All groups share one centre, and each spreads out both ways along 8 directions, with some noise.
(in the rows, 128 means zero)
Some rows, each with its group after it:
[148  72 134 136 140 121 159 103 103 107 173 128  80] | (1)
[105 108 163 185 181 102 135 161 134 173 117  99 130] | (3)
[ 69 166  93 128 116 131 122  90 143 184  96 129 132] | (2)
[155 159 105 123 109 171 160  83 111 177 140  56  90] | (3)
[184 123 151 131 114 128 156 132 117 134 129  84 131] | (5)
[124 116 135 162 140 136 124 161 147  95 112  89 121] | (5)
[160 148 152 152  82  84 127 135 123  63  85 146  98] | (1)
[141 152 127 136  92 156 136 152 127  91  85  81 135] | (1)
[ 90 122 123 177 133 113  62 153 126 102 144  87  87] | (2)
[118 114 126 154 151 123 103 168 142  79  89 130 122] | (6)
[150  72 141 159 169  94 117 144 149 115 149 145 122] | (5)
[129 149  70 107 165 142  89 111 138 147  76 149  91] | (6)
[143  94  91 157 156 203 175 135 236  98 100  98 115] | (5)
[101  51 121 151 183 128 128 138  78  95 179 157  99] | (1)
[167 104 138 137 136 131 144 140 118  88 135 105 114] | (3)
[158 146  69 110  47 125  57  77 134 125 158 128  94] | (2)
[153 140 111 142 120  99  77 139 116 144 111 149 141] | (0)
[114 132 119 182 145 164 170 144 145 133 102  90 129] | (4)
[131  67  88 102  86 177 145  95 167  51 150 109 106] | (1)
[126 130  80  90 136  81  40  89 106 146 130 204  85] | (4)
[ 99 126  78 137 105 149  94 100 181 123 131  98  96] | (2)
[150 121  89  85  52 160 127  80 146  70 126 110  89] | (4)
[146 147 136 146 150 142 156 131 108 158 130 113 116] | (0)
[141 145 106 123 181 132  99 152 137 141  56 124 114] | (6)
[107 132 160 183 118 124 150 165  46  82 133 110 108] | (6)
[ 97 124 133 169 155 140 138 176  97  67  82 135 114] | (2)
[144 110  95 129  86  99  98  95  65 128 113 132 102] | (0)
[121 114 125 148 103 110 103 112 113 132 151 116  96] | (3)
[ 77 136 112 172 174 168 145 160 103  74  93 106  86] | (3)
[132 125 112 139 130 140 133 129 134 113 107 126 121] | (3)
[121 118 107 190 143 122 129 120  84 142 157 170 107] | (4)
[101 162 143 136 100  70  91 130  66 154 113 160 148] | (2)
[156 105 129 129 114 130 140 144 146  74 100 131 135] | (6)
[124 122 126 147 136 128 131 136 129 117 113 119 120] | (2)
[103  98 102 135  89 164 139 103 143  58 130  74  71] | (0)
[146 118 148 155 121 118 139 150 114 104 121 126 139] | (6)
[119 109 113 194 125 128 117 138 135 119 156 119 114] | (4)
[167 140 143 143 110 120  90 193 199  89  73 107 194] | (0)
[144 121 181 131 181  82 106 194  97 101  86 120 134] | (4)
[151 137 127 137 108 126 126 132  99 117 117 111 117] | (0)
[113 155 104 153 121 129  96 128  95 134 121 125  98] | (4)
[127  83 123 148 171 147 143 120 145 154 167  75 105] | (1)
[132 132 128 134 142 120 146 135 122 134  87 144 149] | (5)
[163 108 134 131  99  99  82 123 100  95 171  99  77] | (6)
[137 127 104  52 146 106  85 105 152 124  77 159 106] | (4)
[121  95 127 150 167 141 145 142 111 126 133 117 120] | (1)
[174  90 126 133 143 108 111 135 208 141 128 119 159] | (5)
[105  81 113 138 133 141 166 124 113  37 104 190  99] | (6)
[182  89 160 148 157  94 124 147  96 112 170 115 107] | (3)
[160 105 118 158 143 138 112 146 146 100 135 100 103] | (2)
[132 117  87 165 189 121 104 134 112 148 118 195 109] | (2)
[175 119 130 127 113 109 100 131  86 137 163 119 128] | (1)
[118 128 135 159 129 126 113 148 104 105 131  87  96] | (6)
[146 122  81 127 140 128 130 124 163 145  50 193 176] | (0)
[171  63 114 118 116 118 114 121 179  95 153 143 142] | (1)
[101 101 130 144 108 136 125 132 138  64 127  85  95] | (5)
[134 122 138 150 120 128 126 149 116  97 102  93 122] | (0)
[126 131 102 141 130 167 126 138 166  84 104  83 113] | (3)
[157  93 101 145 132 125  86 133 194 108 137 122 121] | (2)
[128 106 126 146 138 132 159 132 103 100  97 133 115] | (0)
[ 80 117 123 142  85 121  99 131 129  58 122 111 102] | (2)
[159  90 147 114 139 102 169  97 132 151 143 112 131] | (5)
[115 132 133 158 124 121 115 158  89  86 101 135 117] | (3)
[181 114 146 137 140 143 191 142 106 114 105 131 133] | (5)
[117 110 108 148 150 151 159 105 121 123 139 120  81] | (5)
[183 136 108  94  73 137 134  95 118 115 119 127 121] | (4)
[208 128 132 126  88 118 113 136 115 111 134 135 136] | (5)
[140 143 149 156 125 122 128 154 114 143 111  75 130] | (3)
[179 134 125 139 147  66  12 156 147 169 135 106 124] | (6)
[132 152 158 154 134 158 134 177 154  67 145 107 117] | (0)
[147 134 139 180 155 128 154 140  96 169 135 107 127] | (4)
[155  76 139 158 170  90 101 131 129 124 185 124  93] | (3)
[159  97  81 109 117 151  70 131 173 158 158  96 176] | (1)
[112  86 118 139 135 144  94 198 115  45 102 151 176] | (1)
[111  80 112 155 144 118 129 118 136 120 110  98 102] | (0)
[156  97 154 112 129 118 142 149 133  67 102 114 124] | (4)
[127 126 111 142 144 158 156 104 147 159 131  71  96] | (6)

New rows. What belongs after each?
[143  95 144 149 125 112 141 135  88 101 114  92 108] | (0)
[142 120  92 146 158 128  86 111 149 149 167 104  90] | (3)
[162 141 152 174 110 121 191 141 111 170 123 149 208] | (6)
[170 143  92 147 107 139  91 135 124 122 127 149 117] | (5)
[161 119 145 106 104 166 222  96 118 118 112  60 114] | (5)
[198  71 124 120 179 141 175 130 160  80 141 145 126] | (3)
[126 121 115 131 106 105 112  89  86 137 169 139  84] | (2)
[139 107  93 128 107 127 125 116 143 107  82 147 138] | (0)
[ 99  91  81 134  60 125  61  75 179  94 180 100  64] | (3)
[138 120 111 140 141 142 127 156 112  48  98 164 120] | (3)
[128 119 162 134 120 117 154 172 172  91  61 118 192] | (2)
[121 132  84  91  82 117 123  48 113 157 138 138 105] | (5)
[194 120 135 142 157  92  96 139  97 147 163 131 122] | (3)
[172 129 131 159 145 154 149 127 113 160 157  74  87] | (5)
[157 138 112 162 135 161 111 158 122 105 114  73  97] | (2)
[159 105 128 135 105 106  80 165 140  76 119 143 158] | (1)
[172 129  96 166 158 113  91 159  90 119 111 250 133] | (5)
[172 137 138 132 146 132 168 132 111 149 111 146 142] | (0)
[139 111 124 133 122 150 182 123 117 103  82  96 119] | (0)
[142 127 111 138 138 153 133 128 127  96 126 103 101] | (3)
[146 143 155 152 143 140 142 159 113 135 107  42 114] | (6)
[176 115 127 109  81 128 126 135 135  29 148 211 130] | (0)
[116  90 112 138 130 163 206  78 111 110 152 127  77] | (6)
[193 123 128 117 147 112  82 162 205 143  82  86 158] | (6)
[197  93 144 138 140 133 154 144 142 106 132 101 127] | (2)
[109  58 130 170 147  72  95 132  79 101 126 115  89] | (0)
[ 84 111 129 147 127 123 143 137  78  60 109 166  98] | (2)
[164 152  90 112  78 138 112 107 130 117 114 159 133] | (0)
[182 172 127 142  56  66  61 134 165  95  79 158 132] | (1)
[168 141 159 159  69 119 165 144  80 117 133 127 173] | (6)
[117 115 113 128  80 121 108 115  83  53 134 143  88] | (5)
[179  87  86 118 202 154 163 135 161  69 106 203 138] | (3)
[120 110 134 145 114 149 168 150 159  36  72 123 120] | (1)
[134  81  92 149 132 142  91 119 206  91 148 103  92] | (2)
[130 139 140 157 131 114 144 140  86  95  96 149 101] | (1)
[180 195 113 118 104 137 128 136  97 148  87 183 165] | (0)
[103 114 138 167 167 155 148 141 108 135 144  49  91] | (1)
[178 130 133 159 116 214 203 164 108  52 102  82  91] | (5)
[162 133 133 125 108 121 139 123 108 133 120 109 128] | (5)
[158 136  88 137  45 165 146  90 110  90 139 126 109] | (4)
[124 131  80 145 115 170 137 149 134  51  64 196 125] | (5)
[118 139 116 141 105 157 117 152 119  89 103  85 124] | (1)
[120 115  95 163 132 128 121  95 104 144 165 149  88] | (4)
[122 132 123 145 127 117 111 135 136 133 112 129 134] | (2)
[225 108 130 147 127 163 169 136 124 122 152 115 105] | (5)
[131 102 133 152 165 114 155 130  91 132 115 151 113] | (0)
[148 120 108 130 107 147 138 115 166 133 102  69 127] | (0)
[ 93 149 114 139 146 116 124 125 124 158  83 126 141] | (5)
[145  85 171 148 141 120 191 144  96  94 121 123 119] | (3)
[ 81 128 144 146  94 112 108 137  97  77 120 110 105] | (2)
[126 141 100 123  63  97  54  93 100 114 162 118  90] | (5)
[130 193  79 125  61 173 112 108 140 146  91  77 131] | (6)
[166  97 158 131 167 103 111 173 118  88 105 104 105] | (6)
[123  89 132 159 196 128 137 162 133 143 126 132 145] | (1)
[123 118 150 126  91 108 128 128 138 102 124  99 134] | (2)
[106 102 143 163 142 115 121 152 104  79 133 108  96] | (5)
[143  99 153 167 192 139 190 165 114 116 101 137 127] | (5)
[132 139  67  87  85 197 120  90 189  82  83  56  74] | (6)
[176 144 139 135 102 102  72 162 135 114 106  91 145] | (6)
[101 113 147 168 128 128 145 147 124  48 102 108  76] | (1)
[126 103  84 128 142 150 115 138 172 112  97 166 164] | (1)
[120 105 125 154 148 131 138 126 153 112 123 114 104] | (1)
[107 150 138 126  77  96  83 132 109 105 112  73 128] | (5)
[156  91 153 159 166  91 108 165 131 131 140 126 141] | (1)
[157 116 111 165 158 161 142 136 142 140 137 111  97] | (5)
[127 100 167 146  33  67  85 121  71  93 168 112  90] | (3)
[123 132 124 145 146 139 134 136 123 133 112  98 109] | (4)
[126 117 130 181 210  98 141 131 213 187  94 141 123] | (1)
[156 139 107 147 126 179 156 126 137 129 120  86 101] | (5)
[184 147 150 153 121 114 107 153 222 169 102  29 159] | (1)
[144  95 141 135 113 106  91 161 157  61 117 113 124] | (4)
[110  81 168 138 153 103 183 143  92  74 108 134 124] | (5)
[141 138  97 139 146 158 155  94 128 181 131 108  99] | (5)
[ 85  87 112 156 184 168 145 132 104 133 156  89  92] | (1)
[136 118 123 165 127 131 124 151 153 109 110 123 143] | (4)
[120 139 162 195 164  71 107 167 123 117  93 142  99] | (1)
[111 140  99 162 131 106  85 132 105 138 122 181 129] | (6)
[ 98 133 126 155 185 124 133 161 109 127  76 152 127] | (4)
[109 118 118 157 153 133 125 143 124 107 108 131 106] | (6)
[ 62 136 144 117  89 122 174  93  98 122 110 120 119] | (2)
[136 132 116 137 116 147 137 135 122  96 109 109 115] | (3)
[ 56 130 117 154 209 157 161 159 124 106  47 139 108] | (4)
[131 138  95 103 103  99  46 132 137  90  91 176 125] | (4)
[158 119 135  75 129  86  73 146 140  89  80 153 130] | (4)
[129 113 120 140 128 144 150 118 126 114 120 105 102] | (0)
[216 158 140 128  82 155 220 116  55 141 103 130 158] | (4)
[ 75  97 158 171  87  98 127 120 143 153 130  81 105] | (3)
[109 116 117 149 136 130 163 117 102  77  99 180  88] | (1)
[134 151 102 183 112 161 153 117 111 159 132 105 124] | (4)
[169 111 144 147 159 134 180 150 106 120 101 147 136] | (5)
[132 132 135 147 124 150 157 131 129 112 109  73 106] | (1)
[130 118 105 138 128 143 126 122 155 121 114 113 123] | (1)
[ 89 127  97 162 166 124 145 138 138  92  54 229 125] | (1)
[142  94 118 128 112 174 218 108 177  96 103 128 147] | (6)
[148  87 141 124  90 134 185  86 159 143 131  95 119] | (3)
[172 135 115 134  99 131 147 116  96 127 123 147 133] | (4)
[147 110 154 158 132 140 168 153 164 118 111  72 151] | (6)
[ 85 118 111 150 164  73  56 141 196 159  94 148 170] | (5)
[135  88  91 128  81 114 127  92  93 125  61  73 116] | (0)
[162 174 184 199 166  34 133 151 138 158  60 168 105] | (1)
[118 138  98 153 104 130 106 115 127 129 130 139 118] | (6)
[168  97 152 105 147  90 173  95 152 184 122 116 164] | (5)
[142  87 132 131 166 135 123 138 175 102 121  64  86] | (6)
[134 103 140 133 123  89 112 144 133  93 104 154 152] | (5)
[189 136 153 102  62 166 224 111  84  91  98  83 124] | (3)
[ 85 121 161 151 140 128 149 135 135 129 120  13 106] | (5)
[ 69 127  77 167 111 172 108 124 179  87 107 102  98] | (4)
[148 114 142 139 142 109  80 169 132  84 112  83  98] | (6)
[158 112 115 146 108 125 146 120 102 101 129 177 131] | (4)
[139 106 143 131 133  91 141 126  85 112 123 156 127] | (5)
[ 96 132 136 185 130 174 116 193 168  56  90  29 105] | (5)
[102 139 164 129  68  92 104 129 122 113 133  72 133] | (2)
[183 135 158 127 131 106 146 134 139 178 112  75 164] | (5)
[143 124 125 147 112 133 144 126 132 126 125 117 137] | (6)
[104 126 110 183 170 154 113 145 100 116 135  87  62] | (2)
[200 130 159 126  57 107  85 146  83  73 170  51 100] | (3)
